All rows are made from the same 14 directions, up to rounding. Whole rows:
[[  0   5 -12   1   6 -14  13   4  13  -5  -6   4   9   7 -16   0   4   3
   10   1 -11  -6  24 -12   1   6   6 -13 -17  20]
 [-10 -17  20   2  -8   2 -20  10   1  -5 -11  -9  -9   0   0  -5  10  23
   23 -11  22  -2 -10   8 -18  -6   2 -20 -13   9]
 [ -5 -13   2   2  14 -13   1  15   9  -5  -1  -2  -1   2  -2  -7  -1   6
   12  -3   4   5  -9  -6  -5  -4 -11   0  -7   7]
 [ 15   4 -15  -3   2 -12   2 -17 -24  15 -21   7  -1  -5 -12   9   2  -8
   18  -3   7 -11   5  -2  -3 -11   6 -21   8  -8]
 [ 10  -6   4   7   7  -1   1  13  -7   6  -4  -5   2  11 -12  22  -1  -8
   -4   0 -20 -10  -2  -8  12  -6  -6  -4   3 -19]
 [  4 -13   4 -25  -1  -9  -5   5  -9  -2  -9   6  22   7  -6   4  -8  -2
   -5  -9  -8  -7 -18 -23 -20 -15 -15 -23  -9   9]
 [ -1   1 -11  -1  -7   0  -6 -17 -16   0  -1   5   5  -4  14 -24  -7  -6
   -5 -14  25   2  -8  10   1   8   2   0  14  -2]
 [  4 -10  -5  -5   0   5  -1   5   0  -5   9  -4  10   0  -3  -4   1   7
   -7  -3   3   2   1  -5  -8   1  -4   0   9   5]
 [  8  -5   4   7  18   1  -1   9  -5   2   2   0   1  -1   4  13   3 -10
   -4  11  -7   7   4   2  12  -4   0  15   7 -16]
 [ -9   4   8  -6   8 -10   2  11  11   1   2   5   0   0   4   7  -5 -16
   -4   8 -12   0 -13 -10   3  -1 -13   6  -5   4]
 [  9  -9  13  -5  15   1   3  -7   2   0 -18   4   5   5  10   2  -2  -6
    2   9   7  11 -10  -5  -6  -6   6  -4 -10   5]
 [  4  -5   1  -7  11  -6 -23  16 -16 -14   0   2  11  -9  -3  -2   3 -10
    6  -1  20  -9 -19   2 -13  -3   1  -1   8   5]
 [  3 -10   0   6   4   2  -4 -11 -11   2  -7   5   3  -3  20 -12   3  11
    4   3   5  20   7  15  11 -16   5  11  -8 -14]
 [ -7  -2  -1   4 -14   2   0   4   4   3   9  -6  -1   5   3  -3  -4   3
   -9  -8 -14  -3   1   2  12   0 -13   3   3  -9]
 [ 11  -1  -7   4   0   2  13  -5  10  -4  -3  -2   4   7  -7  -3  -1   6
   -1   5  -8   0   8  -4   1   0   7  -1  -6   8]
 [ -8   1  11  12 -13   2  -3  10   7  13  -1  -7  -6   3  -5  21  11  -3
    2  10 -24 -14   9   1  20  -2  -5  -9   1 -10]
 [  7   7 -10  -2   5   5  -9   2 -12 -10  10   2   5 -14  -9  -3   6  -3
    0   5  19  -5  -1   6 -12   8  14   6  16   7]
 [  9  -6 -15  -5   0  -5  10  -6  -3   2   2  -5  -4   2 -12  -8 -10   7
    2 -15   9  -1 -11  -9 -15  -1 -11  -5  13   0]]

Rows cut short, each followed by the rest of it:
[ 9 -4 10 -2 -3 12 -6  0 -9 -1 -5 -4  6 10  0 13  1  0 -9 -5 -8 -3  7  1
  2] => [ -2   6  -5  -4 -12]
[  8  -4   0   5  -2   7   5 -11  -3   0  -8  -4  -7   6  -6  -6  -2  15
   6  -9  12   3  -1   2 -10] => [ 2 10 -7 -4 -1]
[-10   0  32  -8 -16  20 -18   7   9  -7   3  -5  -3  -2  15   6   0  -1
 -13  11   0  -3 -32   5  -9] => [-3 -1  3 -6  4]
[  6  -5 -13  18   1   2   7  -2   2   5   2  -6  -3  -2  -5  -2  10   8
   7   5   1   2  21   8  13] => [ 4  6  2 12 -3]
[ -1   6  -2   3  -9  -9  -9   0  -6  -2  -8  -3  -5   6   1  -6  -7 -12
   5 -18  10 -16 -12   6   6] => [  6  -4 -10   3  -4]
[ -2   0  -8  -5  15 -17 -15  18 -20  -6   6   9  10 -10  -4   5   4  -7
   7  -2  -4  -2   4   2   4] => [-13  -6   9  -1 -10]
[ -5 -12   4  16  -9  15  14   5  10  18  10 -12  -4  10 -15  14   7  14
 -12   0 -18  -4  12 -12   9] => [ 12  -6 -11  16  -8]
[  1  -4   9  -2  11   1  -7   5   1  -8  -3   4   4 -10   2  -3   6  -1
   6  17  14   4 -17   0 -13] => [-3  9  2 -3 14]
[-16  -6  -1  11  -1  -6   2  -2  -1   7  -2   5  -3  -5  -4 -15   4  16
  11  -2  10   4  -5   0   0] => [ 1  2 -9 -5  6]
[  5   9   4   2   2   7   6  -9   5  -1 -10   1   2   7  -4   3  -2 -15
  -7   2  10 -10  -3  -6  -2] => [ 21  16 -11   3  12]
[ -9  -1  -6  -1  -7   0   0  -5  -6   7   9   0  -5  -5   2  -8  -2   7
  -1 -10   8   4  -2   2  -4] => [ 2 -8  1 11 -5]
[ -9   5  -2  -7  -8  -3  -7   3  -5  -6   5   5   6  -1   1  -4   0   8
  -1  -7 -11   0   9   3   2] => [ -7  -1   2 -16  -1]
[ 11   4 -10   1   3  -4   5  -7 -10   5  -6   2  -4  -2  -9   8   2   3
   9   0  -5   0  13   2   1] => [ -9   5  -1  -2 -10]
[  0  -9  -8  20 -11   8  -2  -3 -12   7  -1   0  14   2  -6  -6   9   9
  -6   3  -5  -9   8   4  20] => [  2   9 -12   9  -7]
[ -4   5 -15   3  -3  10   5  -6 -10   6  20   4   5 -10  -5  -3   4   7
 -13   1  -1   5  16   1   2] => [ 9  4  9 18 -6]
[ -2  -5  23   7   1  18  -9   0  -7  -9  -4  -3  -8  10   8  -2  -5  15
  -7  -9   5  10 -14  11  -2] => [ -2  13   9 -21 -16]
[ 15   0  -7   6   1   5  22 -14  13  -2  -2  -5 -10   4  -9 -12 -14   6
  -4   8   5   3 -28  -7 -11] => [0 2 6 3 8]
[-15  -9   0  10  -5   0   1  13  10  -1  10  -5   8  12  -1  -9   0   5
 -10 -14  -5  -4   7  -6  12] => [16 -8 -6  2  3]
[  3  -6   0   4 -16   5 -13   0   5  -9   0  -6   6  -7  14 -14   5   1
   1  11   7  -4 -10  14   6] => [-7  0  3  6  9]
[  9  11  -6 -11 -11  10  17 -26  -7  14  -1   8   5   1  -1   6 -12  -9
 -22   9 -16  -1 -12 -12  -2] => [-5  0 -2  7 -6]
[-16 -16  27  16  -1  13 -14  10   5  10  -2  -6  -1   5  25   7  15   3
  -3   4   1  12  14  13  24] => [  6   1   1   2 -13]
[ 12 -11  10  -4   2   7  10  -9  -1  14 -10  -7  -6  13   0   9 -14 -10
 -11  -7   3   0 -27 -14  -8] => [  2 -11 -10  15 -12]
[ -8  -1 -16   7  33 -26   8  12 -11  -1   4  13  -1  -8 -20 -11  -2   1
  16  -4  14   4  -9 -11  -7] => [ 2 -2  3  0  4]
[ -8  -2   2   1   6  -9 -11  17   5  -8   3  -1   0  -6  -2  -1   8   2
  13   2   6  -2   3   4  -3] => [ 0 -2  1 -4 10]
[ -5   9 -12  10   4 -12   3  -5  -7   9  -1   4 -11  -8  -5  -7  -3 -11
   9  -2  14  -6 -10   4   6] => [ 7 -2  0 15 -3]
[ 11   3  -7 -10  -5  -7 -10  -5 -13  -4  -7   2   5   0  11   0  -5 -11
   2  -7  -4  -2   4   9   7] => [-16  -6   4  -2 -12]
[  2   0  -6  -6   1  -3   2   8   2   1  11  -4   0   3  -3   9  -3  -4
  -5  -7 -11  -1  11  -5   1] => [  1 -13   5   8  -6]
[  1  -6  12  12  11   4  -1  -4   3   6 -14   3  -2  -8   4  -2   6 -10
   6  23  22   0 -27   0  -2] => [ 6 12 -7 10 12]
[  7   5 -15  12   3  -2  18 -20  15 -11  -7   8   0 -10  -1 -34  -3  11
   8  26  16   9 -21   4  -6] => [ -4  18   9 -11  29]
[-16   1  -6   0 -20  -7 -16   5 -13   1   1   6  12 -10  -9 -10   8   9
   7  -4   2 -18  -6   2   0] => [ -6  -1 -21  -1   9]
[ -1   6  -8 -11  -2  -8   2  -1  -4  -9   7   4  -2   2  -1 -10 -16   4
  -4 -12  -7   3 -15  -2  -7] => [-12 -12  13 -12  -6]
[ 22  18  -4 -11  -6   3 -20  -5 -17 -15  -7   2   5  -7   7  11   1 -20
   0   6  -1 -12   7  19   4] => [-11  14  11  -3  -8]
[  5   5 -11   3  10  -3   9  -3   1  -4   2   5   4   0  -3  -3   1   0
   1   2  -1   6  18   0   3] => [ 5  9  7 -4  3]
[  6  -9  14 -13  17  -2  -7   4 -15   6  -6  -2  -8   5   8  15  -8 -11
   0 -17  11   9  -9  -3 -11] => [ -3 -12   2   7 -21]
[ -5   4 -12   7 -16   5   2  -3   5  -2  14  -6  -1   2   6 -11  -2   5
  -9 -10  -6   0  15  10  14] => [ 8 -4 11  8 -5]
[  0  -8   3  20  -9   2   2  -8   1   3 -17  -2  -1   8  -2 -15   0   9
   7   0   8  -8 -16   3   9] => [  1  10 -17  -7   4]
[ -1   8   4 -20 -14   1 -12   6   6  -6   1   3  12 -12  -5  13  12  -2
   4  19 -13 -13   4  -5 -14] => [-12   2 -11  -8  22]
[ -9  -1   6  18  11 -11  11  -1  13   5 -14   4  -9   4   0  -9   0   0
  13   9   3   4 -10  -2  11] => [  2   4  -3 -14   7]
[ -8  -4  -1   1  -6  -5   5   1  17   0  -2   0  11   4   4 -10   1  -6
  -3   5   0  -5  -3  -9   4] => [ 10  -5 -12   2  21]
[  1 -12  12   0  -5   6 -16  -1  -6   0  -6  -8  -6   1  20  -4   2   2
   4 -12  18   8  -3  15   1] => [ -3  -3   1   5 -11]
[  1   0   1  -3  18  -8   8   4 -12  11   0   4 -12   4 -12  19  -3   6
   7 -11 -13  10  12  -7  -3] => [ -9  -6   4  -9 -24]
[  2 -17   7  16  22  -4   2  15  -2   4   1  -3  -1   9   6   5  -1  -2
  -2   1  -9  12  -2   0  20] => [ -5  -9  15   1 -22]
[  9  -4  -2  -1  -6   1  -6   7  -1   3   1  -8   4   2   1  15   7  -6
  -1   0 -13  -6  19   3  11] => [ -4  -7  -1  10 -10]
[-15   0   3   5   6  -3  -8  15  -9   6  13   6   1 -14  -7   5   7  -3
  -1  11   0  -4 -13  -2   2] => [ 0 -4  4 11 -3]
[  3  -7  11 -13  -5  22   8 -17  -6  17  -1   2   3  -3  -2  17   8  14
  -9   8  -1  12  12 -11 -20] => [  0   8 -14   6   0]
[  4  -2  10  -5   6   8   9   4   9 -13  -3  -4  -1  19  -9   4  -8  14
  -6 -12 -11   5   4  -9 -12] => [  2   7  -1 -28   2]
[  2  -2 -15   4  19  -3   1   5 -21   8  17  10   9 -17  -8   2   2 -11
 -10  13   5   3 -11  -5   3] => [  0  -4  14  31 -11]
[ 16  -3 -13   0   6 -15   6 -14  -1   3 -21   0  -4   2   6  -5   2   1
  24  -5   8   8  23   7   3] => [-11   3  -7  -7   0]
[  6 -25  -8  15   5   4  -8  19   5 -19  12  -8  21   2   4 -20   8  17
  -5   5   0   7   4   7  11] => [-5 -1 13  3  5]
[  3 -12  -5   4  -6   1  -3  12  15  -9   5 -12  10   9   3  -8   4   0
  -3  -6   0  -5  12   0   7] => [11 -7 -4  9 11]
[-8  4 -3  7 -4 -1 -6  6 -3 -4  7  3  3 -6 -2 -7  2  2 -2  5 -2 -5 -8  4
  7] => [-1  1  5 -1  1]
[-15   7  10  -4  13 -22  -3  -8 -10  12 -21  19  -2  -5  12  -6  -8 -25
  11   3  17  -1 -33  -5   2] => [ -3  -4 -12  -7   3]
[-10   2  -2   5  -4  -5   1  -4  -9  10   2   1 -11  -2  -5  -7  -7   1
   2 -11  10  -5 -20  -1  -2] => [ 4 -8 -5 10 -8]
[  2  26   3  -3   0   2  -1  -5   2  -5   0   6  -8  -4   8  11  -4 -21
  -6  13 -12  -3   1  10  11] => [ 0  9 19 -9 -6]
[  9 -18  -8  13  -1   2  12 -14  -1  17  -4  -9 -12   1   6 -10  -1  12
   7  -6  12  13   0   5   5] => [ -4 -10  -1  21 -14]
[  4   4   0   3   6  -7  -7  14  -1  -4   0  -3  -1   1  -5  10   0 -15
   2   0  -3 -11  -3   1   7] => [ 2 -4  3  6 -5]
[ 9  6 -9  5 11  4  5 -6 -3 -4  4  5  4 -7  2 -3  1 -9 -6 14  5  5  2  4
  5] => [ 5 11 15  9  1]
[  9 -11  -3  23  31   6  21   5   5   1   8  -3 -13  -2 -16  -4  -3  13
   0  16   9  17 -21  -6  -5] => [ 4  7 21  9 -6]
[ -2  -3  -1  14   4   5   4  -6  -7  14   2  -6 -19  -5  -5  -1   1   3
   6  -6  22   2  -9   5  -3] => [ 12   1  -1  24 -10]
[-12   1   3  -5 -17  -7  12 -26 -10  25 -16  10  -5  12  12  -5 -15   5
  -4 -18 -17   7  -4  -6  12] => [-14 -14 -15 -17 -21]
[-11   1   5  -2  -5 -11 -14  13  12 -10   0  -4  -2   0  13  -8   3  -6
  10  -8   8  -3   4   9   5] => [ 4 -9  1 -5 10]
[ -8   0   8   5   1   0 -10  12  -4  -1   4   0  -7  -6  -6   5   7   9
   8   4  -1  -2  -6   5  -1] => [-7  1  3 -6 -5]
[-16   0   0 -13   9 -16  -9  15  -9  10  14   3  -6 -12  -2   5  -5 -17
   1 -12  15  -4 -21 -10 -13] => [  7 -26   0  27  -3]
[-14  -1  -2   2  12  -8   9   3  -3   6  -2  12  16   5 -13  -2   3  -1
  -3  -3   0  -4   7 -19   0] => [ 15   6 -19  -5  12]
[ -5   2   0  -1  20  -6  -8  18 -10 -10   8   4   2  -2  -8   5   4  -2
   4 -10   8   1  10   1  -5] => [ 9  6  7 -3 -3]
[-12  11 -18   0   3  -5  12 -11  -6  -1  12  15   6  -6  -3 -19  -5   7
  -8  -4   0   9   9  -2   2] => [ 7  5  9 -5  4]
[  7  -6   0  -4  -9   9  -8   1 -10  -2   1  -6   3   2  -7   4   1   7
  -3 -10   4  -8  -2   0 -10] => [ -1   0 -10   8  -4]
[ -1  10 -12  -5   0   2  10 -10   5 -13  -1   8  17   5 -10 -17  -2   1
  -7  -4  12  -6   9 -10 -12] => [ 21  21 -13  -9  30]
[  2  14 -12   1  -8 -11   7 -15  -2  12  -8   4 -17 -15 -10   2   4   4
  23  10  -1  -5   2   5  -3] => [-14   2  -6  -1   2]
[  4  -3  -5   7  -1  -8  -4  -4  -4  -4  -8  -2  -4   4   9 -17  -7  -3
   6 -11  13   0 -11  10   8] => [-3 -4  3  0 -5]
[ 13  -5  -1  -2  -7  -2  -2   8  14  -8  -1 -11  -3  -1  -2   2  -1   0
   6  10  -9  -7 -12   1  -2] => [-15 -11   5   0   6]
[ -2   5  11   2  14  -2   5   1  -6   7 -10   4 -12   1 -15  14  -2  -3
   8   1   5  -4 -14  -9 -11] => [ 3  8 -9 -7 -3]
[  1   5 -11   3  23 -20  -5   9 -11   0   0   8   3  -6   6   1  -1 -26
   6  -1   6   1   7   4  15] => [ 3 -5 12 12 -9]
[ -8 -33  12   6  -6  13 -10  19   5  -2  14 -10  14   4   7  -7   8  24
 -11   1  -7  10  -4  -2   2] => [ -8 -14   0   5  -3]
[  6  15  -8 -10   0   5   4  -3  -2   0  13   2  -6 -16 -16  11   1  -3
  -2  15   1  -5  -7  -4 -19] => [ 0  5  8 13  7]
[ -8  -7  13  -3   4 -13 -18  12  -1   5 -11  -4 -10  -4   8   8   7  -7
  22  -7  14  -3  -3   5  -3] => [ -4 -11 -11   2  -1]
[ 23 -11  -8  13  13  -5   3  -2   2   2 -13  -8  -4  -1   0   2   7  -5
  17  10  12   2   5   7   6] => [-5  4  1 13 -1]
[  2  -1  -4  -1   7 -13  10   7  25  -7  -2  -2   1   1   0  -5  -2  -7
   7  13  -6   0  -4  -8   0] => [-1 -9  3 -6 21]
[ -9  10  10  15   6  10   0 -12 -19   2  -5  12   0   8   7 -10 -11  -9
 -17  -6  10   1 -21   7  15] => [ 14  19   6  -7 -18]
[-19  -6   3  -5 -27   1   0   2  15   8  12  -7  -2   3  10  -9  -5   8
 -10 -10 -11  -3  -9  -4   3] => [  1 -26  -6   7   3]
[ -1  13  -5  29 -10   6  -5  -6 -22   4  -8   5  -1  -1 -19  -1   8   7
   4   3  -3 -20   1  14  22] => [  2  28 -10  -7 -15]
[ -9   1  17   3  -3   6  -1   9  10   4   2  -9 -18   6  -3  17   6  14
   7  -5 -11   3  14   3  -1] => [  0  -1   0 -13  -9]
[ -2   7   4 -23   3  -5   4  -4   8   1   2   3  -7  -4   7   7  -8  -8
  -1   0  -1   9  -4  -8 -17] => [ -4 -12   6  -3   7]
[ -4  -8   4   5   1   2   0   0   4  -3  -2   1   3   0   3 -12   1   8
   0   4   7   5 -11   0  -2] => [-1  3 -1 -5  7]
[ 16  -8 -27 -14  20 -17  18   3 -11   3   6   6  14  -1 -28   2 -10  -3
  -2  -6  -4  -3  -7 -28 -20] => [ -6 -15  -7  16   4]
[  1  -3   8   6   0   8   7 -12  -4   8 -11   3  -3   4  -2   1   1  13
   2   4  -1   6  -3  -1  -2] => [ -6  11  -8 -13  -5]
[  6  -1  10  -9  11   1   2   2   4   3  -5  -5 -13   3   1  17   0  -4
   7  -5   5   7   7  -3 -12] => [ 2 -2  1  1 -4]
[ -3  -5   2  11  -1  -1  -1   2 -11  12  -3  -3 -12  -2 -16   1  -2   3
   6  -5  12 -12 -29  -5  -6] => [  1  -4 -13  15  -8]
[-12 -10   0   6  -5  -4  -3  10  11  -7   9   1  13   1  13 -17   1   7
  -7   6 -11   6  -2   2  16] => [ -6 -11   9  -8   6]
[-10   4  15  -3 -11   1 -11   6  -2   5  -6   2   2   3   2  18   9   2
   3   2 -21  -6  14   2  10] => [-10   1 -10 -19  -8]
